The rows are grouped in 3 ways, from coarse to fine. Each group lies inside one group of the grouping before and may be the whole of it. The rows also spread widely along 9 directions, which tell nothing about the answers.
In the rows, 128 means zero.
Known rows, each followed by its group in each grouping:
[ 96 177 135  99 146 133 146 131 115 141 132 113  77  98 104 124 150 142
 184 136 109  95 130 113 120 115 112  99  93 125  71 139 127 111 118] | J938 defeb seni
[145 143 130  98 132 116 127 136 131 152 101 141 136 118 133 134 132 134
 135 129 145 136 148 127 130 126 130 140 144 125 128 105 138 105 128] | J108 Bomo goso
[187 172 104 148 168 127 110  74 130 136  92 135  93 140 151 130 108 110
 149 118 206 182 110 160 132 145 139 113 164 150 203  85 110 109 168] | J108 Bomo suza
[ 91 158 143 112 126  72 112 141 147 124 119 119 157 120 165  95 179  99
 139  95 126 122 127 114 137 102 129 176 148 144 157 128 194 106 138] | J112 Bab daf
[114 163 119 110 141 100 120 128 117 141  94 126 111 108 130 120 144 118
 166 130 151 114 146 130 143 126 126 141 147 110 100 103 143 108 105] | J938 pitar fifu
[169 158 124 163  99 150 102 118 122  91 118 112  98 131 106 126 105 114
 144 116 111 182 110 111 119 169 110 119 112 132 143 184  95 113 138] | J112 Bab topas
[ 85 103 118 148 137 108 141 179 125 122 154 156 149 119 137 161 112  95
 125 137 157  96 195 135 139 152 144 116 153 113 101 141 151 151 114] | J112 Tevek muk
[127 141 148  96 137 124 134 127 131 133 139 110 135 127 137 113 158 141
 137 122  91 121  90 131 122  95 117 125 101 150 148 138 164 118 157] | J112 Tinol teb
[141 169 116  65 182  95 142 145  78 136 134 184 152  93 138 175 169 128
 200 146 148 105 146 130  79 159 154 175 140 118 157 134 184  75 184] | J112 Tinol votef
[135 172 149  89 156 112 102 140 134  97 125 146 185 156 127 118 114 165
 139 107  91 139 136 103 145 111 114 150 146 141 120 183 152 139 163] | J938 mif vusi
[117 161 134  86 141  65 100 145 124 108  93 145 189 116 156 112 157 119
 157 104 147 127 152 121 149 123 138 199 174 124 147 124 192 115 141] | J112 Tevek fom
[133 157 127  95 163 143 144 116 117 155 110 117  98 124 107 135 119 153
 159 148 134 106 134 145 145 111 118  82 121 129  93 113 129 135 129] | J938 pitar ropip
[132 223 130 118 137 107 110 117 141 114  88 135  92 104 121 126 126  92
 175 112 161 183 165  96 128 149 139 129 161 148 121 130 139  83 129] | J108 vepu gogu
[124 208 161 108 137 114  96 101 154 104  95  77 137 144 126  76 129 143
 143  90 107 162 105 113 178  87 109 121 135 170 138 154 162 144 145] | J112 pumi Nasaf
[170 143 129 117 161 130  99 109 122 109 138 137 174 154 155 114 125 142
 125 107 108 157  69 143 119 115 120 146 127 159 208 156 146 121 198] | J112 Tevek zuvo
[132 133 147 153  82  84  81 131 164 134  87 101 138 151 175  79 140  61
  76  92 108 175 101 103 140  98 122 153 155 146 168 111 144 103  91] | J938 mif venu
[109 125 128 160 118 104 128 139 141 146 128 130 120 131 163 132 130  57
 105 124 152 142 138 136 127 124 142 108 145 150 167 114 149 120 119] | J112 Tevek fom
[212  94 128  85 135 164 123 128 110 118 104 128 190 153 100 150  83 217
 119 137 128 129 118 146 166 142 109 130 131 112 133 151 127 171 163] | J112 Bab topas
[147 146 127 166 106 108  83 119 161  80  80  90 153 148 133  99  84 118
 117  97 173 173 147 130 211 139 123 130 182 129 126 138 132 179 121] | J112 Tinol teb
[136 146 126 102 159 127 133 136 115 130 133 157 135 120 123 149 126 149
 156 133 138 123 157 131 114 141 130 131 136 123 123 140 132 114 154] | J108 Bomo suza
[138 164 143 120 119 142 127 138 130 127 113 113 104 120  99 142 100 122
 142 130 113 152 143 117 142 142 117  82 119 146 103 156 122 122 114] | J112 Tevek muk
[ 96 131 112 211 122 121 102 132 129  75 176 131 107 137 151 104 128  70
 134 105 113 141 109 132 101 147 120 134 108 138 166 186 112 125 154] | J112 Tevek fom
[153 119  93 114 155  90 100 142  99 106 109 173 183 127 157 133 135 133
 154 124 155 114 141 129 123 153 140 205 171  86 153 120 148 112 148] | J938 mif vusi
[ 80 123 140 101 167 127 162 169 111 142 197 162 142 117 138 158 157 123
 141 140  85  79 140 129  81 116 130 108  92 146 131 165 167 113 162] | J112 Tevek muk
[101 138 140 142 108  99  92 154 139 107 124 127 146 137 139  97 138 101
 116 106  93 135 136 104 134 123 112 159 134 117 106 166 134 115 104] | J938 pitar fifu
[168 169 181  50 149 147 109  96 148 145 101  84 154 171 122  76 140 189
 106 103  33 150  43 121 148  44  80 110  91 180 147 153 150 121 164] | J938 pitar ropip
[164 196 118  69 194  91 101  83 122 122  81 132 164 141 162  98 153 163
 175 102 149 139  85 140 144  94 125 176 164 147 192  96 174 117 188] | J938 mif vusi
[104 150 158  87 126 107 129 151 135 151 121 123 133 126 129 121 147 128
 128 126  81 113 132 102 120  96 120 124 119 139 106 132 158 107 109] | J938 mif venu
[135 113 124 114 123 115 106 150 108 119 124 141 153 125 132 120 138 136
 132 128  97 115 123 119 117 135 113 171 121  97 112 150 125 108 121] | J938 pitar fifu
[120 172 147 127 133 105  93 135 156  99 118 124 164 156 138  99 112 129
 120  94 103 156 132 103 156 106 115 140 153 149 123 170 142 140 137] | J938 mif vusi

New rows, each followed by its group in each grouping:
[ 98 150 132  60 143 109 143 163  96 115 138 137 149  85 106 136 176 173
 203 137 108  67 155 113 117 134 122 176 111  96  82 154 179 107 140] | J112 Bab daf
[141 138 132 132 134 142 107 130 121 112 138 128 132 145 118 119 117 141
 130 126  89 136 107 122 124 127 104 128 110 126 117 173 107 123 139] | J938 pitar fifu
[ 98 119  86 211 149 117 101  93 130  70 143  97 118 142 160  77 124 113
 153 105 181 109 108 168 162 133 125 146 142 112 162 122 123 179 149] | J112 pumi Nasaf
[129 135 120 144 149 170 169 110 136 175 119 108  49 118 101 162  85 138
 139 160 186 121 160 162 151 133 128  20 125 135  93  81  95 153 110] | J108 Bomo suza
[164 171 146  94 112 119 115 120 143 142  69  94 131 124 117 124 117 134
 137 119 148 163 129 121 170 124 122 116 151 145 131 113 154 122 119] | J112 Bab daf
[156 116 124 134 118  88  70 129 136 104  90 134 190 153 162  90 127 117
 101  97 130 151 112 127 159 124 119 200 171 109 158 132 138 127 126] | J938 pitar fifu
[ 91  88 117 180 122 181 156 149 123 129 193 118  71 135 108 141 106 131
 121 157  79  89 121 129  97 131 102  57  65 117  82 167  80 146 110] | J938 mif vusi
[150 158 118 165 154 150 108  87 131 113 140 113  87 159 138  97 114 107
 125 113 109 162  70 142 115 118 104  96 107 156 177 157  94 121 165] | J938 pitar ropip
[132 157 145 156 116 155 114 109 163 118 134 100  89 144 129  95 118 113
 110 108  94 172  98 107 119 110 105  90 102 165 144 152 109 113 134] | J108 vepu gogu
[107  48 115 135 149 142 146 120 135 128 148  85 154 140 150  99 143 184
 116 133 133  56  90 184 173  82 110 117 111 105 133  93 150 200 145] | J112 Tinol teb
[138 178 104 105 173 121 141  95 106 154 116 130  73 110 144 130 161 118
 186 141 146 118  92 143  94 116 131 115 117 138 163  83 139  84 150] | J938 mif vusi
[162 119 102 140 118  92  97 117 129 131  69 126 141 133 159 113 121 104
 125 123 178 144 128 134 156 138 137 164 176  99 154  76 131 119 102] | J938 mif vusi
[140  94 148  75 148 151 174 136 129 198 124 120 139 134 130 163 124 156
 100 163 130  93 124 161 141  88 129  56 110 151 135  85 162 146 129] | J112 Tevek fom
[186 146 109 105 168 152 123  86  93 127 114 118 122 129 126 129 127 166
 166 141 147 131  74 163 122 134 123 126 112 129 182 113 132 123 177] | J112 pumi Nasaf
[115 127 125 187 104 125 115 138 142 132 148 137  85 130 153 125 133  58
 105 116 123 164 130 119  91 143 129 117 119 141 161 143 101  84 118] | J108 Bomo suza
[ 50 102 103 156 149 120 146 169 101  89 183 144 126 100 122 139 136 131
 178 142 138  49 182 143 121 152 129 135 117  87  73 160 135 159 126] | J112 Tevek fom
[170 197 121  96 147 129 120 107  95 141 100 139  80 107 117 135 143 106
 178 139 112 159 101 117  86 145 123 130 115 133 145 132 115  54 143] | J938 pitar ropip
[119 110 125 158 122 116 107 112 150 109 127  89 140 150 160  77 143 125
 115  99 134 121  86 148 157 102 112 146 128 134 169 124 147 151 142] | J112 Bab daf
[ 79 116 109 152 151  96 130 145 128 127 154 150 135 133 169 121 151  97
 133 123 139  91 137 132 116 114 135 145 139 119 141 118 153 130 133] | J938 mif vusi
[127 137 117 139 131 115 122 150 101 108 168 167 133 120 145 142 160  92
 152 124 100 131 118 115  64 161 132 168 108 125 174 184 143  80 170] | J112 Bab topas
[150 165 139 121 110 103  86 113 141 129  77 104 126 137 142  86 139 109
 125 101 112 163  98 115 147 108 109 153 141 135 142 123 133  98 112] | J938 pitar fifu
[117 100  94 144 145 127 119 117  96  73 164 112 127 107 140  85 176 164
 188 121 103  76  75 154 106 134 106 190  86  85 144 146 128 128 163] | J112 Tinol teb
[130 185 157 105 103 129 116 162 128  96 120 125 132 119  84 139 112 138
 156 118  81 156 167  82 134 155 110 122 121 134  79 209 134 116 123] | J112 Bab topas
[134 102 150 125  88 145 141 135 144 167 104  74  94 121 116 127 125 127
 103 142 110 125 113 130 151 112 110  80 103 128 104 102 132 132  82] | J112 Tinol votef
[181  89  92 145 144 126 111 136 110 114 110 171 177 154 141 160  73 138
 113 141 179 138 154 142 148 168 140 146 179  92 141 125 113 156 141] | J938 mif vusi
[144  92 123 146  98 138 119 120 130 125 117  80 112 123 136  99 141 129
 120 127 114 122  82 147 140 117 110 125 102 116 140 109 121 129 113] | J112 Tinol teb
[110 175 151 142 117 105 113 127 155 118 133 105 112 131 151 103 149  76
 128 103 101 163 107 111 124 108 123 116 119 169 160 154 152 105 142] | J112 Tinol teb
[156 143 136 104 149 125 110 129 135 129 121 149 163 145 142 126 122 149
 123 115 129 151 126 129 129 122 123 151 144 139 156 139 138 118 168] | J108 Bomo goso
[134  89 124 150 126 142 135 126 126 152 148 115 111 134 151 126 136 101
 103 133 115 121  86 152 107 117 123 100 100 142 171 111 128 119 131] | J112 Tevek muk
[132 150 147 120 101 128 132 159 124 143 113 129 118 116 107 162 104  93
 123 142 127 151 172 102 130 152 138  93 132 135 102 150 137 111  98] | J112 pumi Nasaf
[ 93 146 143 102 166 128 157 141 136 172 149 141 115 135 132 152 127 123
 123 147 122  98 150 135 130  94 128  68 123 151 103 126 152 136 132] | J938 pitar fifu
[118  97 125 150 144 124 126 122 156 141 121 109 145 166 154 112  99 137
  89 123 156 110 129 154 179  91 124  90 155 135 131  96 138 190 119] | J938 mif venu
[122 213 140 121 158 131 135 133 128 141 130 152  86 130 110 161 102  84
 155 135 129 162 167 110 118 142 133  67 139 161 108 169 124 104 141] | J938 pitar ropip
[139 116 117 135 108 126 138 165 112 134 119 153 127 110 117 177 108  99
 134 147 155 127 184 119 124 179 143 119 144 104 110 142 133 122 110] | J112 Bab topas
[129  66 135 171 115 165 150 123 146 165 154  96 102 156 147 133 108 111
  66 144 116 119  86 164 131 101 115  48  91 154 161 110 114 155 121] | J112 Tevek fom
[119 108 107 155 151 110 103 140 124 100 137 149 168 151 150 118 113 128
 122 117 145 111 141 141 147 134 124 160 153 105 127 149 127 155 140] | J938 pitar fifu
[ 79 147 132 127 119  86  90 139 135  92 111 101 144 125 139  61 163 137
 153  96  96 102 123 114 156 102 102 188 131 102  88 144 144 129 102] | J938 pitar fifu
[183 102 109 161 128 152 113 103 130 142 128 129 111 147 148 119 114 122
 103 127 142 158  80 154 107 135 118 122 119 133 192 110  92 111 153] | J108 Bomo goso
[105 168 135 149 150 125 124 115 131 118 160 123 100 133 147 116 143  94
 145 116 111 139 101 135 104 115 121 103 108 168 170 156 142 112 165] | J112 Tevek fom
[ 98 142 137 171 123 142 114 120 146 118 147  95  84 146 134  86 132 100
 118 112  78 131  94 124 126 101  98  98  94 142 121 160 105 123 120] | J938 pitar ropip
[122 164 121 139 128 112 113 131 126  94 116 125 126 119 124 122 128 119
 166 110 147 138 148 124 144 152 127 144 145 123 128 155 141 133 141] | J112 Bab topas
[ 68  62 123 171  78  88 100 184 116  91 169 135 173 118 173  93 178  80
 103 107  80  89 128 104  98 136 126 215 109  87 137 169 153 106 101] | J112 pumi Nasaf
[ 80 115 131 111 157 122 140 121 134 149 141  98 118 129 143  93 163 157
 135 127 109  65 103 151 146  73 105 118 104 123 105 102 151 149 122] | J938 pitar fifu
[106 128 115 142 105 105 126 163 108 111 135 136 115  89 124 138 153  91
 165 135 122 112 155 112 105 162 136 161 122  94 105 146 138  96 109] | J112 Tinol teb
[ 86 128 136 157 119 126 135 118 171 158 112  80  82 126 142  89 134 120
 113 119 151 115 130 146 166  85 113  81 128 141 106  78 128 149  95] | J108 Bomo goso
[131 140 114 175 105 145 103 115 118  82 123  87  91 124 106 100 109 127
 153 121 124 138 110 129 141 154 108 123 108 111 118 158  95 141 114] | J112 pumi Nasaf
[172 145 109 151 162 125 102 111 116 100 133 154 162 158 151 140  97 112
 127 117 169 165 120 146 134 154 142 136 161 141 201 155 135 141 188] | J112 pumi Nasaf
[125 109 152 122 107 114 111 144 151 143 124 114 154 153 158  98 140 118
  81 112  72 134  92 107 127  85 110 135 116 142 145 135 146 117 113] | J938 mif vusi
[130 125 141 131 126  72  74 117 179 117  84 112 204 164 194  53 142 127
  83  68 150 156 110 135 186  79 119 196 188 140 182  96 172 151 141] | J108 Bomo goso
[150 167 118 153 121 114  97 129 117 106 119 137 120 119 138 129 123  79
 149 116 133 173 121 115 109 160 135 141 139 137 165 154 125  86 140] | J112 Tevek zuvo
[ 98  70 108 147 143 134 151 165 113 146 166 159 133 133 136 157 117 115
 107 159 136  76 168 147 121 136 131 104 125  96  93 132 122 148 115] | J938 pitar ropip
[157 137 156 112 108 143 120 127 147 131 115 101 139 148 124 113 123 140
 102 113  87 154  97 120 142 109 108 109 112 156 151 157 141 130 140] | J112 Bab topas
[170 176 120 123 120 113  78 117 119  71  91 117 153 128 118 101 122 142
 171  95 135 167 118 115 150 160 115 187 149 118 150 170 135 115 153] | J112 Bab daf
[136 107 121 145 142 165 144 103 127 136 164  96  99 142 133 115 141 145
 130 131 109 107  62 157 113 109 107  89  78 145 171 132 125 139 165] | J112 Bab daf
[141 122 125 145 141 109 102 130 146 120 106 138 169 164 156 117  98 105
  92 114 154 146 142 136 167 122 130 133 177 129 143 130 136 155 135] | J938 pitar ropip
[212 107 141  75  82 158 129 123 112 171  74  91 114 115 106 135 135 154
 118 146  99 151  76 125 122 131 110 123  94 119 146  99 124  84 101] | J112 Bab daf
[101 171 134 177 137 117 101 115 180  92 121 112 123 151 147  89 104  99
 116  88 150 169 150 115 167 118 122 111 164 159 132 146 132 152 138] | J108 vepu gogu
[106 162 105 173 146 122 127 127 135 111 143 153  89 116 140 138 119  78
 153 123 175 145 168 122 110 161 143 115 151 130 132 133 119 110 140] | J108 vepu gogu
